The rows are grouped in 4 different ways at once. Each group adds its own fixed numbers to the row, and there is some noise. The rows also spread widely along 15 directions, which tell nothing about the answers.
In the rows, zero is written as 128.
Some rows, each with its group in each grouping after it:
[147 153 123 134 112 152 102 147 138 101 143 131 112 157 138 187 131 100
 130 137  90 156 131 147  94  81 107 153 143  76 110 145 169  79]
(0) K_72 K_885 K_465
[127 157 137 140 111 144 120 177 172 110 207 118  97 194  51 182 137 116
 105 223 145  62  93 140 128  77 114 165 206  84 176 135 140 143]
(1) K_736 K_730 K_179
[134 113 159 166 151 133 111 129 116 139 125 167 155 129 112  89 128 112
 139 113 117 101 150 136 136 129 101 137  89 145 110 133 112 140]
(2) K_865 K_810 K_465
[140 114 136 144 155 112 104 174 105 165 140 126 108 163 125 125 106  91
 112 126 101 151 110 108 117 102 147 154 128 127 112 126 118 116]
(2) K_44 K_730 K_857
[149 142 119 152 163 125  71 154 206  96 139 124 130 137 107 110  84  91
 114 166 131  67 153 119 100  70  92 137 140  76 117 161 119 168]
(0) K_736 K_5 K_179
[100  82 137 109 153 100 129 148  78 168 183 130 115 189 127 134 180 127
  92 145 152 111  71 122 137 143 131 173 113 158 155 126 131 128]
(1) K_44 K_154 K_857
[164 113 126 129 133 130 128 182 109 140  94 113 128 144 133 189 129  88
 117 105 116 134 144  99 143 114  97 138  79  70 127 151 148 143]
(1) K_664 K_459 K_465
[146  97 123 145 148  99 133 123 146 137 114 101 125 114 126 119 131 141
 114 122 147 113 140 116 137 137 127 138 112 134 151 124 131 166]
(1) K_72 K_154 K_179
[146 102 122 121 154 103 103 133 140 159 146 131 121 134 108 142 134 131
  98 134 134 135 168 112 139 113 114 160 108 149 106 140 129 130]
(1) K_865 K_810 K_179
[105 124 136 138 164 152  62 165 128 144 145 163 141 157 109  89 105  88
 118 134 120 109  77 105 129  87 111 132 126 110 110 145 112 138]
(1) K_664 K_5 K_179
[149 108  99 114 120 134 127 120 132 145 148 106 128 155 125 146 162 100
  57 143 151  88 149 144  58  95  99 114  73  96 169 184 118 153]
(0) K_160 K_885 K_465
[117 132 162 164 114 142 106 123  93 167 169 181 142 150  71  74 132 124
 149 122 138 138  98 148 120 108 116 108 138 141 124 134  80 109]
(0) K_160 K_459 K_179
[134 117 126 144 125 135 136 130 121 145 127 122 118 126 118 124 136 128
 125 135 114 137 116 132 117 116 135 124 132 127 136 121 129 126]
(2) K_160 K_885 K_465
[186 111 101 156 103 104 111  85 141 139 110 111 145 127 127 112 114  88
 115  97 160  95 173 158  97 159 103 131 100 113 128 158  89 147]
(1) K_44 K_810 K_179
[147 106 121 126 126 127 141 130 126 124 125 130 127 120 106 161 127 127
 157 135 132 128 117 120 170 148 106 154 152 115 103 112 150 117]
(1) K_44 K_730 K_179
[115 110 128 111 124 104 107 184 124 143  97  84 123 152 114 136 105 103
 133 138 149 127  70  88 196 128 144 120 162 119 126 100 127 180]
(0) K_664 K_810 K_465
[141 112  92 126 157 169 109 158 116 115 114 144 114 125 159 161 144  93
 119 139 105 113 110 115 128 104  85 158  88  62 102 147 170 123]
(0) K_72 K_5 K_179
[160 160 142 135 112 104  67 155 170 108 135 135 129 159 135 175 132 108
 141  99 138 171 166 107 108  95  98 150 144  85 106 162 143  96]
(1) K_72 K_810 K_179
[137 119 110 144 103 119 110 133 154 146  63  85 120 104 137 130  95 122
 132  99 124 140 104 136 174 152 161 125 162 118 142 102 146 175]
(0) K_160 K_154 K_179
[ 94 124 156 114 130 129  99 154 111 124 134 149 160 160 119 104 135 105
 149 116 143 123  83 100 132 110 101 106 138 112 120 131 121 130]
(2) K_160 K_885 K_857
[101  99  93  99 158  71  88 139 142 138 163  97 100 148 130  99 116 129
 152 175 150 134  57  98 155 141 147 166 197 164  74  90 113 119]
(2) K_44 K_459 K_857
[130 137 182 159 122  73  95 144 110 136 157 137 137 191 125 110 145 107
 146 112 170 128 123 117 119 131 119 145 131 134 131 123  89 143]
(2) K_44 K_885 K_857
[ 93  90  84  82 141 148  77 106 149 102  98 120 156 117 156 113 133 103
 129 155 148  72  83 128 164 146  79 136 125 106 100 125 154 178]
(1) K_44 K_154 K_465
[166 134  89 162 101 154 142 168 157 152 137 115  86 111 109 192 187 164
 125 140 133 134 131 117 136 144 127 141 119  92 177 159 172 127]
(2) K_736 K_154 K_179
[141 121  96 161 174 145  84 121 150  81 114 163 135 100 165  89 152 127
 197 126 150  74 100 109 149 165  64 156 112  88  72 137 122 141]
(1) K_72 K_885 K_179
[ 98 118 118 118 120 156  66  95 141 164 105 134 167  88 130  70 155 170
 122 108 156 182  85  85 107 112 119  45 123 144 135 133 104 168]
(1) K_865 K_730 K_179
[155 136 131 179 112 147  91 130 144 134  94 161 141  96 133 140 130 131
 173  70 109 160 140 143 154 153 113 139 114 110 109 147 153 106]
(0) K_664 K_459 K_179
[126 138 143 155 127 121  83 112 159  98 116 139 144 123 133 103 129 122
 164 140 158 105 120 132 148 132  97 140 150 106 109 111 118 168]
(0) K_44 K_810 K_179
[130 127 150 155 159 120 120 155 135 141 135 113  96 141 121 146 102 120
 105 144  92 150 119 129 130  83 156 167 142 121 132 108 147 132]
(0) K_664 K_154 K_179
[126 124 168 141 153 125  97 140  89 140 133 169 119 159 137 140 161 112
 117 128 138 129 142 120 143 101  81 167  89  98 109 120 127 154]
(1) K_160 K_5 K_179
[159  88 153 152 170  80 141 121 133 132 131 123 145 134 121 107 112 117
 113  97 137 110 169 116 110 127 119 146  95 149 134 140 115 131]
(1) K_72 K_885 K_179
[124 139 130 160 120 177  97 102 104 148 148 146 128 142 119 108 127 101
  87 154 103 120 115 174  71  75 114 123 109 101 136 129 109 143]
(0) K_865 K_459 K_179
[140  94  86 136 115 160 110  90 141 139 111 144 166  89 103  85 116 110
 137 126 146  81 118 150 132 151  89 102 108 120 113 152 113 149]
(0) K_44 K_459 K_179
[156 119 121 155 145 142  88 168 110 155  91 152 108 121 142 155 119  92
 127 112  97 156 154 113 172 120 114 174  95  98  84 126 155 134]
(2) K_44 K_810 K_179
[120 108 149 138 113 123 119 125  96 173 142 130 128 156 116 140 131 122
  99 115 114 155 109 152 138 126 148 147 128 155 141 111 139 120]
(0) K_865 K_459 K_179
[153 153 151 176 146 141 138 175 143 131 131 136 116  99 102 141 151 172
 170 123 110 190 122  71 102  89 132  97 137  99 138 137 131 105]
(2) K_664 K_730 K_857
[162 131 117 179 156 142 116 157 119 128  97 111 125 137 165 104  69  68
 132  98  63 140  89 131  73 100 153 128 131  84 121 131 115 106]
(0) K_44 K_5 K_465
[136  96 118 127 142 134 138 121 103 141 149 130 119 140 120 148 146 118
 111 138 115 120 118 142 121 131 113 154 104 132 122 137 140 107]
(1) K_664 K_885 K_465

New rows, each followed by its group in each grouping:
[158  83 130 129 124 104 167 106 108 133 108 113 122 117  90 163 106 115
 129 151 132  90 170 163 210 159 107 179 126 140  98  85 148 159]
(0) K_865 K_810 K_179
[ 91  82 109  77 121 135 125 124 127 142 102 123 130 100 117 151 126 139
 136 142 116 157  95 116 202 137 123 140 164 147  92  91 186 123]
(2) K_160 K_459 K_179
[144 128 167 176 143 123 150 173 144 131 131 139 126 117  66 128 101 140
 171 140 109 132 134 100 167 108 129 130 163 123 128 105 133 128]
(2) K_736 K_459 K_179
[113 127 126 139 130 139  79 124 134 144 154 148 123 146  96  98 119 117
 131 160 123 110 106 153 133 108 115 143 160 136 108 123 108 133]
(1) K_160 K_459 K_465
[153 100  61 100 115 111 134 113 147 143 125  56 105 118 145 172 140 133
  82 151 131 137 123 134  88 127 139 126 129 109 140 133 142 138]
(0) K_865 K_459 K_857
[118 128  32  91 116 175  48 159 155 124 147 123  96 162 150 173 153  63
  91 180 139  69  69 138 137 127  91 186 125  65 100 175 164 131]
(2) K_664 K_810 K_179
[146 126 124 157 112 133 112 163 152 179 156 122 119 148  75 149 119 133
  90 123 107 122 132 155 127 117 166 142 142 152 178 156 146 119]
(0) K_865 K_154 K_857
[142 113 116 135 123  94  99 120 117 174 153 127  98 154 132 133 159 131
 112 111 151 157 115 132 124 150 137 163 130 148 125 135 111 119]
(1) K_160 K_730 K_179
[127 125 134 127 158 132 110 171 100 156 169 150 116 154  90 121 146 117
 130 159 148 148 102  81 116  69  94 117 108  99  96 145  89 124]
(0) K_664 K_459 K_179
[123 125  75 111 124 166 106  86 140 148 159 136  92  92 114 142 175 177
 111 179 124 178 110 131  94  94 110 122 148 118 107 132 137 104]
(1) K_160 K_730 K_179
[143 108  67 126 103 171 103 156  94 203 101 116  83 123 129 165 155 102
  62 140 119 140 122 132 145 118 130 138  76  92 144 146 146 171]
(2) K_160 K_154 K_179
[167 116 121 155 132 129 121 139 136 152 116 131 108 123 115 164 130 119
 108 117 116 124 162 140 136 125 121 163 113 109 133 141 142 137]
(1) K_160 K_730 K_179
[118 114 110 107 124 137  68 125 155 119 121 135 162 147 145 110  83  71
 129 100  96 128  97 151 110 118 121 135 148 125  94 157 148  89]
(0) K_44 K_154 K_465
[140 113 125 130 122  57  90 117 155 155 140 106 132 131 133  90 149 161
 141  90 175 179 130  98 104 150 137 102 137 164 126 148  91 123]
(0) K_736 K_810 K_857
[166 140 149 161  96 126 130 129 117 136 115 129 134 121  96 144 117 132
 163 109 117 179 151 129 125 112 116 106 144 111 119 120 121 110]
(1) K_72 K_459 K_465
[146 103 104 158 148 130 107 135 132 144 116 117 109 134 127 117  88  92
 107 130 101  90 116 155 146 133 141 175 131 125 129 122 138 145]
(1) K_72 K_154 K_179
[176 101  94 144 135 119 164 135 117 163 138  99 127 122 104 122 138 113
  99 136 148 101 147 102  79 119 109 104  76 106 143 159  89 144]
(2) K_865 K_459 K_179
[150 113  90 132 175 110 133 189 158 138 141  87  83 138 105 136 105 116
 124 175 119  98  90  97 137 101 148 150 168 110 120 127 117 141]
(0) K_160 K_730 K_465
[ 88 132 106 131 157 139  48 124 166 156 177 142 110 130 125  76 137 152
 114 157 124 169  69 108  91  88 154 129 160 164 107 138 116 104]
(2) K_664 K_885 K_179
[112 102 120 120 128 126  90 103 101 122 115 138 143 141 171 111 150 110
 138 100 144 133  85 126 137 156  99 140 113 123 105 121 136 129]
(1) K_72 K_885 K_179
[141 113 118 112 128  47  57 158 135 202 170 130  90 160  91 122 134 142
 131 119 170 187 147 110 171 133 144 164 153 186  73 135  95 110]
(0) K_160 K_459 K_857
[110  74 154 122 104 102 104 117  55 208 113 106 114 183 136 127 127  82
  38 118 124 144 130 163 153 133 155 149  79 174 157 101 132 188]
(2) K_736 K_885 K_465
[151  68  75 135 116 112 138  87 128 182 127  89 121 118 101  98  92  96
  71 142 130  90 127 166 124 157 161 145 126 172 142 127 113 146]
(2) K_44 K_810 K_179
[138  86 105 146 141 136 147 128 104 169 152 144 132 120  81  87 124 122
 138 144 135 103  92 120 143 148 127 131 125 154 119 130 108 113]
(2) K_44 K_5 K_179
[146 111 160 180 144 146 112 136  85 163 117 167 131 138 111 122 116  98
 116 110 106 118 145 147 154 126 116 158  89 124 129 118 125 151]
(1) K_44 K_885 K_179
[ 84  85 160  96 186  72 128 109 155 113 159 119 153 134 144  88 138 152
 123 141 140 150 101  83 103 105 132 137 153 179 119 108 137 109]
(2) K_44 K_810 K_179
[107 124  43 104 142 202  89 176  88 158 170 129  78 153 138 157 205 113
  81 222 134  91  46 110 110  94  88 145  94  60 120 144 133 157]
(2) K_865 K_459 K_857
[167 131 102 105 160 102  48 195 154 134 118 117 110 166 168 186 127  75
 106 110 126 163 167  74 112  84  96 163  94  73  74 177 141 120]
(1) K_44 K_885 K_465
[139 105 109 160 172  85 129 144 133 145 105  82  90  99 142  96 114 150
 161 142 130 146  89  86 163 152 166 141 149 152 101  78 105 162]
(2) K_664 K_885 K_465
[127 123 141 126 129  94  76 120 208 105 109 105 135 129 162 171 128 140
 111 104 123 141 156 139 143 133 138 179 152 142 134 127 193 142]
(0) K_865 K_730 K_179
[ 96 122 189 122 114 151  73 162  84 175 118 178 151 176 108 133 114  77
  88  90 105 157 131 141 158  75 115 134  99 121 128 138 148 141]
(0) K_160 K_154 K_179
[ 69  95 158 120 147 145 101 117 108 132 110 148 167 116 138  86 148 137
 122 124 127 129  80 111 138 116 111 103 104 139 142 110 145 167]
(2) K_664 K_459 K_857
[129 116 159 132 129 110 124 144 119 141 136 133 135 147 105 147 122 125
 129 126 113 141 138 124 150 119 127 150 137 141 118 109 151 118]
(2) K_865 K_5 K_857
[117  83 135 137 167 117 130 122 116 145 115 124 131 132 146 113 123 113
  94 120 114  98 109 137 130 131 129 158 106 135 147 115 138 157]
(1) K_160 K_459 K_179
[129 109  89 145  90 148  95  64 162 152 147 128 137 111 139 121 195 164
  93 120 151 119 124 183  87 166 131 126 103 162 185 167 151 131]
(0) K_44 K_885 K_465
[123 110  97  92  87 151  96 154  92 177 123 133 138 159 132 155 128  77
 108  91 111 183  79 116 126 126 130 121 120 115 112 158 152  76]
(2) K_44 K_154 K_179
[145 125 128 139 146 109 102 152 121 138 119 114 101 141 129 144 131 111
 128 156 146 123 137 102 163 117 107 162 121 105  88 101 118 179]
(2) K_865 K_730 K_179
[166 121 124 129 116 108 112 165 140 169 161 107 133 175  77 157 118  96
  77 134 142 112 166 122  96  90 119 125 109 120 151 174 105 136]
(1) K_865 K_459 K_465
[191  86 111 171 152  88 186 131  96 159  99  93 117 105 138 120 130 127
 139  86 136 136 138  98 109 168 125 116  82 111 140 130  93 137]
(1) K_736 K_459 K_179
[123  99 139 105 147 102 158 174 104 143 167 119 108 168 109 178 198 146
 123 156 167 120 101  93 164 130 107 157 104 123 143 135 148 134]
(0) K_664 K_154 K_465
[186  92 105 149 143 126 197  95 101 130  99 119 130  55  89 107 113 152
 188 145 130 143 152 110 137 138  92  88 117 113  74 101  96 126]
(0) K_44 K_5 K_465
[132 115  92 137 126 132  69 120 122 166  92 120 129 110 148  85  93 103
 130 103 111 167 102 118 135 136 142 117 130 140  80 116 107 134]
(2) K_865 K_810 K_179
[123 121 120 135 126 175  73  83 110 117 106 181 159 100 152  96 135 113
 162 111 106 156 123 152 114 120  75 113  99 110  63 136 132 106]
(0) K_44 K_885 K_465
[135 126 123 145 141 124 110 164 143 130 165 142 123 154 127 142 183 127
 137 147 149 102 113 110 114 127 102 157 112 112 141 159 133 124]
(2) K_44 K_459 K_465
[161 134 120 146 134 147 124 154 113 122 135 137 112 146 139 180 135  91
 116 126  85 131 152 139  97 103 102 165 100  78 105 148 152  91]
(2) K_865 K_810 K_857
[143 128 118 137 122 151 140 138 130 124 170 158 140 123  78 121 184 149
 157 155 174 109 113 102 110 116  65  91 115  91 129 168 104 118]
(0) K_736 K_810 K_179
[138 105 102 152 135 119  98 112  90 170 127 136 101 152 183 120 165 109
 106  85 125 131  99 160 114 171 134 179  87 131 133 140 124 120]
(1) K_160 K_154 K_179
[134  83 121 132 156  97 175 132 103 171 104  95 128  93 137  92 162 164
 122 108 156 163 103  62 110 135 141  77  96 143 156 119  99 154]
(2) K_160 K_810 K_179
[ 86  79 130  65 147 117 119 139 118 146 152 135 140 149 112 139 139 124
  99 133 124 136 102 122 147 107 115 139 130 152 118 137 167 105]
(0) K_160 K_154 K_857
[136  93 149 144 149 110 144 103  99 133 149 156 131 136 116 116 140 113
 135 137 134 104 146 147 140 142  96 175  98 141 104 118 126 121]
(2) K_44 K_154 K_179
[157  84  94 118 187  54  95  99 195 107 147 102 146 119 129  79 105 120
 127 139 173  67 167 110  98 141  98 149 123 150  91 157  90 148]
(1) K_44 K_885 K_857
[113 110 120 109 153  92  88 176 175 147 131  84 104 145 140 167 148 149
  94 150 137 141 123  87 162 115 156 163 145 156 141 117 172 165]
(2) K_865 K_885 K_465
[139 114 143 144 185  89 140 147 154  99 154 127 134 129 120  91 125 142
 175 130 142 127  96  77 106 109 118 127 154 127 107 130 106 104]
(0) K_72 K_730 K_179
[ 92  92 148  95 130 147 161 140 108 121 131 129 153 127 122 154 172 146
 112 140 121 133  94 103 132 116 102 106 116 118 165 125 182 125]
(2) K_736 K_810 K_857
[158  82  81 162 190 125 184 171  90 155  98  82  97  94 141  93 104 123
 141 132 106 128  52  73 125 132 159 109 123 106 130 100 101 143]
(0) K_72 K_459 K_179
[164 123 137 170 160 106 146 133 143 124 117 120 111 106 132 139 160 159
 143 124 148 122 157 103 125 131 108 142 108 103 140 123 118 159]
(1) K_160 K_885 K_179
[130 150 187 201 180 128 119 147 151 122 152 172 118 100 108 104 158 196
 180 139 120 170 131  96 131  94 131 137 147 136 129 103 126 124]
(0) K_44 K_885 K_179
[144 102  66  98 132 117  85 149 169 177 140  88 122 132 125 136 153 120
  51 142 169 134 129  87  80  94 130 102  95 116 161 188 118 158]
(0) K_44 K_810 K_179
[149 125 122 122 142 110  69 159 153 158 149 141 108 134 106 160 138 133
 112 143 129 171 185 101 135  89 115 158 118 132  85 148 143 116]
(2) K_44 K_885 K_857
[176 117 120 162 130 123 180 134 146 133 153 105 140 121  75 113 109 118
 126 147 121 104 142 121  63 100 132  97 135 121 158 154  94 106]
(2) K_44 K_810 K_465
[150 128 151 159 136 121 135 114 105 127 132 158 138 129 147 120 174 129
 150  90 145 144 149 116  84 128  85 124  77 101 117 150 110 108]
(2) K_160 K_885 K_179
[122 104 105 104  91 144 121 109 136 148 113 115 137 114 123 156 162 141
  99 130 137 139 130 144 127 125 113 108 116 121 154 142 159 148]
(0) K_160 K_459 K_465
[113 108 113  97 129 150  73 137 121 127 108 141 154 148 159 126 104  67
 107  94  97 150  95 125 112  99 107 127 115 102  96 155 157  98]
(0) K_72 K_810 K_179
[124 130 113 126 137 140  88 185 185 125 143 136 114 137 103 175 128 121
 128 145 114 120 113 110 172 115 132 178 163 120 122 149 187 106]
(2) K_664 K_810 K_179
[140 133 183 175 149 125 164 131 151 114 134 122 137 113 129 160 159 176
 126 111  94 167 146 120  77  94 137 123 121 120 189 129 160 112]
(1) K_664 K_459 K_465
[132 101 169 149 190 121 176 146 144 106 152 128 134 120  95 125 124 147
 114 161 101  99 138 112  97  76 113 127 125 118 158 126 144 135]
(0) K_736 K_730 K_857
[137  91 140 137 154 108 130 151 120 155 142 139 123 140 105 123 125 119
 114 126 109 131 149 117 143 120 126 149 110 156 119 136 139 114]
(2) K_736 K_810 K_465
[197 119  73 151 111 133 149 171 186 154 134 111 114  99  61 182 134 145
 118 123 128  97 175 126 132 141 128 132 134 109 168 189 149 109]
(1) K_160 K_810 K_857
[125  83 102 145 125 137 149  80 126 153 162 125 124 122 118  99 162 151
  99 134 134 102  83 167  98 157 146 138 126 170 178 138 137 116]
(0) K_72 K_730 K_179
[149 102  84 102  94 119 109  98 157 134 151 108 154 142 119 145 156 100
  78 123 164  92 159 147  58 127  88 114  78 108 152 201 127 124]
(2) K_664 K_459 K_857
[138 141 126 144 106 123  49 149 138 148 123 171 117 144 125 140 134 102
 155 100 134 146 145 140 179 145 105 178 135 125  75 141 141 111]
(2) K_160 K_810 K_179
[102 112 153 118 142 134 132 144 106 116 156 131 127 158 105 154 151 125
 126 166 134  98  86 126 157 117 104 155 142 115 134 105 151 141]
(1) K_664 K_885 K_857
[133 149 125 127 111 141  70 124 125 143 166 173 123 156  91 113 138 102
 138 147 152 131 136 145 115  88  76 131 127  97  77 157  93 114]
(0) K_160 K_154 K_179
[123 123 120 140 146 127  68 147 126 153 150 140 121 155 115 103 120 102
 118 151 141 119  95 115 129 105 118 145 140 116 109 130  99 150]
(1) K_44 K_459 K_179
[114 118 177 160 161 158 116 130 107 105 106 174 156 120 123 101 102 107
 168 117  84 118 111 141 158 108  97 140 119 111  92 106 147 126]
(0) K_664 K_5 K_465
[119 130 169 141 111 101  98 117 147 115 144 148 157 149 118 123 152 127
 150 121 167 127 137 124 133 129  96 140 136 129 128 126 129 138]
(2) K_44 K_459 K_179
[ 94  74 105 121 192 173 132 128 125 123  97 143 151  68 131  86 124 139
 136 165 108  99  75  97 155 109 100 108 114 114 108 104 148 167]
(0) K_44 K_459 K_179
[125 101 144 152 151 149 132 137 101 158  81 151 155  83 118  89 113 139
 157  83 103 164 103  94 149 123 124  86 115 125 120 111 120 136]
(1) K_160 K_459 K_179
[138  72 135  87 125  79 178  84  73 147 110  86 128 116 136 146 134 129
 105 122 133 186 155 114 114 123 115 115  93 141 103  97 127 123]
(2) K_664 K_810 K_857
[134 126 175 161 180  98 107 165 129 125 177 152 140 180 103  95 143 111
 136 151 156  79 123 100 107  97  97 151 117 121 139 144  88 149]
(1) K_44 K_5 K_465
[124 106 149 140 189 141 163 151 109 100 136 139 138 118 118 133 149 137
 142 160 119  95 109  92 117  95  80 129 101  82 130 121 133 143]
(1) K_664 K_459 K_857
[133 123 116 152 157  96  74 157 136 153 107 108 109 132 150  85 131 128
 142 116 160 142  91  78 143 137 131 121 127 115 119 120  89 185]
(1) K_736 K_154 K_179
[142 105 102 146 139 111  87 118 150 148 107 122 140 113 137  88 117 120
 140  99 148 119 113 119 139 161 127 131 124 138 118 139 109 149]
(1) K_44 K_154 K_179
[106 126 113 133 144 193 116 136 162 116 146 160 147  94  97 122 141 154
 146 168  93 131  95 116 115  86 111 107 149 121 123 139 166  97]
(2) K_44 K_885 K_465
[141  90 102 110 146 100 128 143 125 176 160 109  85 135 106 169 133 149
 112 144 101 176 121 130 159 133 163 181 152 182  95 116 157  82]
(0) K_865 K_730 K_465
[174 118 161 170 109 128 166 122 159  86  61 121 187  92 135 151 149 118
 147  76 146  79 196 124 123 152  73 101  58  78 178 162 152 178]
(2) K_664 K_810 K_465
[159 157 192 185 138 136 117 149 117 109 102 163 150 116  77 115  98 128
 203 129 120 138 162 109 168  97  80 109 143  93  77  94  94 160]
(1) K_865 K_730 K_465
[134 106 122 137 163  98 117 126 105 128 118 109 112 139 174 118 131 105
 128 133 126 125 113 112 121 131 115 163 105 114  92  99 117 149]
(2) K_865 K_459 K_179
[134 136 123 152 129 143  74 142 146 144 113 141 137 118 128 110 122 129
 153  92 112 166 104 116 128 124 129 114 130 123 114 149 126 114]
(1) K_664 K_154 K_465
[159 117 121 146 155 115 129 160 146 137 133 126 121 127 103 139 106 119
 144 124 116 121 138 115 148 121 123 152 130 122 102 136 131 117]
(0) K_865 K_154 K_179
[147 130 118 193 119 134 148 133 126 124 133 101 100 127 123 120 148 143
 140 152 131  86  89 150 125 155 149 145 148 118 179 103 125 161]
(2) K_72 K_885 K_857
[160 107 103 160 167 119  57 196 149 164  79 128 127 120 101  78  49  69
 156 120 125  96 120  94 200 130 130 136 132 121  69 133  89 185]
(0) K_44 K_730 K_465
